The first 9 rows are patterns. Each new row is the sum of 3 different patterns, raised or lowered, with some noise. Before adding, each is slid sideways (what falls off one end comes back at the other) and multiplied by a number that may be negative. Names go in the order of the patterns.
(in the rows, 128 means zero)
Known rows, each followed by the names of its patterns:
[139 129 129 133 137 135 127 129 115 142 135 136 126  83 128 122 156 122
 135 126 166 120 130 125 149 164 166 135 119 132] | z_667
[103 106 121  81 120 154 131 132 126 127 132 154 115 120 113 128 131 135
 120 139 138 106 139 121 106 128 122 118 160 158] | z_421
[139  94  81 113 137 124 102 140 137 139 132 128 149 127 130 150 100 126
 129 126 138 136 142 175 139 114 120 127 175 145] | z_163
[136 131 124 112 151 132 129  96 170 150 118 138 154 131  88 121 141 129
 126 144 150 128 122 136 133 140 115 117 114 119] | z_51
[110 111 119 142 129 114 136 134 129 106 109 147 125 115 160 174 123 160
 147  97 114 115 134 118 164 134 149 119 146 130] | z_359
[116 109 127 149 125 131 144 128  84 129  81 129 101 130 128 129 129 131
 126 143 121 146 116 137 120 120 115 144 104 116] | z_919
[118 121 115 126  97 175 135 110  97 121  92 158 122 128 129 109 109  84
 121 128 127 132 133 129 133 117 109 106 136 154] | z_884
[118 175 109 130 121 138  81 127 175 126 119 127 145 138 118 116 128 119
 133 117 119  99 141 119 121  81 139 133 111 120] | z_589
[141 102 129 136 119 155 113 165 142  81 124 132 132  81 128 124 127  98
 125 133  81 106 115 113 123 131 115 103 131 131] | z_329

New rows, each followed by the names of its patterns:
[142 114 128 116 135 117 135  78 142 101 135 116 147 150 104 112 140 192
  94 162 123 126  72  98 131 124 167 131 183 140] | z_667 z_919 z_589
[142  66 139  90 122 173 131 122 128 168 122 124 118 130 115 121 157 128
 138 183 125 140 148 115 108 104  88 126 153 125] | z_163 z_359 z_329
[147  66  92  98 118  57  69 100  65  81  90 121  69  92 107  85  85  57
 163  96 101  97  95  52 111 160  98  82 119 118] | z_51 z_919 z_589
[124 106  70  84  88  77  53  99 107 109  70  33  32  83 128 120  97  96
 104 110  85  75  84  99 123  68  87  83  87 138] | z_667 z_163 z_884
[100 104 107 101 112  89 103 105 116  83  95 102 107 110  91  93  80  88
  97 116  97 111  88 116 127 104  91  95  88 106] | z_667 z_163 z_359
[156 153 168 136 133 121 134  99 128 159 163  87 158 168 188 168 155 134
 134 144 133 129 130 124 136 135 157 161 147 151] | z_163 z_51 z_919
[134 128 107 163 127 108 109 134  98  89 142 171 149 123 136 147 124 109
 121 138 150 142 123 150 111 108 125 146 127 148] | z_51 z_359 z_884
[127  79 106 137 108 132 142  58  81 110 111  96 131  92 142 108  82 108
  57  99  96 148  96 133  98 140 103  92 119  83] | z_359 z_589 z_329
[170 142 148 175 126 142 152 176 134 190 174 138 118 142 153 171 201 179
 162 155 182 145 130 144 140 164 143 140 162 163] | z_163 z_359 z_919
[118 115 112 154 114 114  85 146 147 161 120 126 121 142 117  89 130 121
 119 108 140  96 129 116 137 111  58  96 113 156] | z_667 z_51 z_359
[137 103 140  90 131 137  94 114  85 130 202 164 134 112 170 143 119 128
 162 140 116 135 151 139 131 150 140 106 142 119] | z_163 z_884 z_329
[148 154 159 187 141 158 143 230 159 172 139 169 189 110 193 176 199  65
 190 182 139 163 212 141 142 136 163 188 187 196] | z_51 z_884 z_589
[120  89  93  74  76 123 104 113 101  90 104  86  57  77 120 125 126  46
  85 107 176 140 118 103 107 135  67  93  90 107] | z_163 z_51 z_589
[136 118 104 108  96  76 146 130 137 108 128 133 220 103  91 108 122 169
  96 132  95  89  71 175 107  29 129 127 113 136] | z_421 z_163 z_589
[123 128  94 126 119  90 113 121 154  99 117 118 159 119  82 114 148 167
  91 195 156  49  85 127 134  74 114 139 149  96] | z_51 z_589 z_329
[112 138 123 146 185  82 135 100 122  72 143  73 122  89 108 109  83  77
 112 137 118  79 115  66 130  91 133 107 125 142] | z_667 z_919 z_329
[ 57  75  69 142  77  99 115 124  61  79 126  90 120  85 115  88  93  71
 154 106  82  68  97  39 141  86 112  77  86  92] | z_359 z_884 z_589
[130 107  98 101 111 110 157 156 117 104 121  77 110 174 134 150 103 128
 122 151  75 151 115 116  99 104  78 143 137 106] | z_667 z_421 z_884
[ 96 156 162 162 123 126 142 192 133 138 135 127 161 138 112 195 158 160
 132 171 142 153 146 117 178 152 169 133 191 124] | z_421 z_589 z_329
[103  69 124 139 116 110  87  68  89 149 158 128 140 123 172 109 128 102
 110  91 105 105 106 109 192 125 148 124 138 109] | z_163 z_359 z_919
[194 176 147 162 151 177 112 154 152 167 191 179 164 139 159 144 139 146
 185 161 146 143 150 150 192 171 150 139  97 130] | z_667 z_884 z_589
[148 151 143 138 149 125 115 165 133 120 121 109  86 160 116 141 133 129
 133 110 134 107 164  97 145 122 153 112 126 147] | z_919 z_884 z_589
[ 61 109 139 103 105 103 123 112 110  98 107  86 103  79  87  94 106  93
  96  83 118 116  47 109 125 143 100 147 106  69] | z_421 z_51 z_589
[140 133 120 123 126 106  77 102 135 129 136  98 132 123 105 124 102 100
 124 143 111 104 110 152 126 117 137 139  76  62] | z_919 z_884 z_589
[137 102 112 116 125 116 161  89 109 121 132  98  98 123 125 110 107 111
  99 109  97  95 119 127 102 115 162 145 116 122] | z_51 z_359 z_329
[136  85 128  97 141 133 135 132  95 128 104 125 101 130 126 148 146 128
  94 129 131 135 103 155 115 183 114 137 126 117] | z_51 z_919 z_589
[124  91  99 110 101 109  84  67 104 100 126 108  97  96 120  54  95  66
 153 114  57 103 126 139 109 111 120 106 135 110] | z_163 z_51 z_919
[194 186 176 118 176 159  82 121 132 128 123 117 156 137  99 173 136 152
 147 168  89 128 108 183 137 159 133  99 123  85] | z_163 z_884 z_589
[138 108  73  80 131  97  60 147 134  84  48 107  99 131  93 134 144  85
 131  75  62  76 105 108  85 143  92 119  49  85] | z_359 z_884 z_329
[108 110 103 123 150 148 139 160 138 139 118 114 104 173 179 121 167 122
 158  61 190 134 119  90 159  87 134 111 149 127] | z_919 z_884 z_589
[118 107  54 150 134 103  93 120  76  87  52  66  63 126 117  91  79 115
 122 106  86  86 116 117  99  87  99  93  88 128] | z_667 z_163 z_359
[153 108  69  86 137  83  71  89 121 131 109  90 122  74  99 105  89  82
 114  94  66 108 131 122 125 107 134  65 120  79] | z_667 z_919 z_329
[125 112 144 123 125 143 128 121 182 147 163 106 179 128 128 131 173 117
 108 135 140 147 153 152 162 154 137 106 153 123] | z_51 z_359 z_919
[ 72  94 112 117  63 108 116 131 138 119 121  85  86 123 125  81 130 105
 105 106  82  66 102 155 105 150  93 125 104 125] | z_667 z_51 z_919
[128 141 171 167 120 107 123 125 151 157 143 128 143 141 134 145 155 146
 131 130 150 144 111 137 145 135  28 118 113 135] | z_667 z_51 z_359
[179 108 141 133  64  74 180 127  88 123 127 108 135 122 124  96  89  87
  82 101 114 119 126 102 105 109 112  95  81 184] | z_359 z_884 z_589
[170 143 149 138 193 123 147 114 136 109 140 157 130 146 144 172 154 135
 158 148 143 155 124 148 144 125 120 162 143 173] | z_163 z_51 z_359
[150 121  82 179  81 132  86 116 117 132  90 146 125 153 131 120  76 127
 123 141 118 150  85  79 101 105 125 129 141 124] | z_667 z_163 z_919
[ 98 105 113  75 103 182 105 123  82 134 102  91 107 119 172  95 159 117
 137  84 102 136 113 127 109 114 118 126 106  88] | z_359 z_589 z_329
[183 168 149 115 141 148 155 101 174 147 157 125 150 143 142 115 182 138
 143 148 139 203 138 173 183 178  89 146 198 189] | z_667 z_163 z_589
[ 81  97 107  94  92 155  85  59  84 115  93 139  77  86  83 105  86  74
  46  78 129 100 123  94 123 108  68  85 101 121] | z_667 z_421 z_329
[134 138 119 156 139 135 104 123 138  78  51  99  74 116 129 137 122 119
 135  94  97 119 138 122 130 133 112 132 131 102] | z_667 z_359 z_919
[149 109 140 121  82 106  86 114  94 157  78 123 111 122  87  47 111  92
 136  97  96 105 129  94  91  80 137 126 131 149] | z_667 z_51 z_359
[118 144 136 120 145 132 101  91 146 116  95 161 101 138  79 137 125 113
  98 111 151 140 135 140 161 118  91 175 104 132] | z_359 z_919 z_329
[187 170 147  61 177 173 113 106 105  95  92 105 141 115 103 170 149 120
 115 128 123 137  63 102 121 126 177  86 114  82] | z_667 z_163 z_51
[136 171 175 117 165 124 151 113 115 131 156 119 101  93 136  94 147 141
 165  81 128 125 167 129 170 117 127 100 117 142] | z_51 z_919 z_884
[121 129 120 126 122 157 100  99 137 110 122 125 116 151 138 140 139 129
  88 145 120 125 116 159 160 176 137 134 121 122] | z_667 z_51 z_359
[133 174 160 142 163 135 154 146  98 125 176 145 173  99 125 125 200 182
 169 131 160 143 141  91 117 104 146 138 148 145] | z_667 z_163 z_919
[157 112 150 188 151 147 194 153 175 146 185 166 141 108 138 158 191 144
 178 125 198 146 178 143 183 170 245 133 140 183] | z_667 z_51 z_919
[186 121 137 115 131 137 214 140 159 171 118 136  89 153 147 169 175 161
 170 182 121 126 122 160 165 148 140 144 141 125] | z_359 z_884 z_329
[103 144 114 184 100 148 106 121  69 106 148 139  85 114 124 113 101 120
 132 109 127 138 109  95 112 133  69  80 115 128] | z_359 z_919 z_589
[171 155 156 171 126 145 142 155 143 144 199 128 156 121 141 200 104 153
 141 196 147 174 146 147 130 118 181 125 132 181] | z_359 z_589 z_329
[121 127 104 128 131 100 125 145 144 114 153 123  91 132 138 156 116 121
 112 120 144 145 148 110 112 110 154 124 140 119] | z_421 z_884 z_589
[102 115 134 139 165 143  95 109 111 105 105 122 125 160 123  91  63 121
  72 129 124 156  66 109 136 143 109 164  88 131] | z_51 z_919 z_884
[120 151  90 135 135 147 111 136 136 162 179 140 157 108 109 133 139  86
 138 166 145 163 109 131 125 143 130 132 117 138] | z_667 z_51 z_919
[148 137 156 182 161 119 136 178 162 129 174 175 140 137 152 154 174 148
 125 104 131 133 156 182 137 178 138 149 124 212] | z_421 z_51 z_359
[149 139 147 116 133 137 171 131 143 113 142 143 152 198 156 108 166 171
 144 122 138 113 149  77 150 134 101 156 143 137] | z_163 z_919 z_329
[114 158 162  96 151 162 137  95 150 154  97 112 110 176  50 111 136 118
 116 146 162 134 133 155 151 109 118 148 135 171] | z_51 z_919 z_329
[ 88 117 140 122 136 123 115  85  63  95  83 130  99 116  75 112 120  96
  82  91  98 100  74  74 114 103  92  98  91  90] | z_421 z_163 z_359
[132 135 126 192 154 115 141 136 120 190 141 167 164 137 153 107 121 131
 167 177 168 192 183 124 125 128 156 192 147 131] | z_421 z_163 z_884
[172 115 132 103 111 141 124  75  84 108 101 112 128 110 125  94  69 120
  98  77 142 154 100 176 162  55  73  82  76 110] | z_421 z_359 z_884
[107  94 113 117 119 105  95 104 114 110  95 113 113  91 105 100 160 113
 113 128 142  54 123 139  95  75 136 151 129 142] | z_421 z_919 z_589
[113  90 125 128  73 118 111 133  96  97 122  75  81 118 103 113 129 115
  85  95  90 123 114 123 139  53 124 107 180 156] | z_163 z_884 z_329
[144 101 159 141 141 119 144 109 138 154 110 120  94 145 115  90 117  68
 143  72  96 168 129  98 114 155 124 127 104 138] | z_359 z_919 z_329
[138 100 153 151  95 102 133 117  88 105 129 130 108 106 143 102 126 136
 120  99 127 112 104 117 156 132 154  99 141 119] | z_51 z_919 z_329
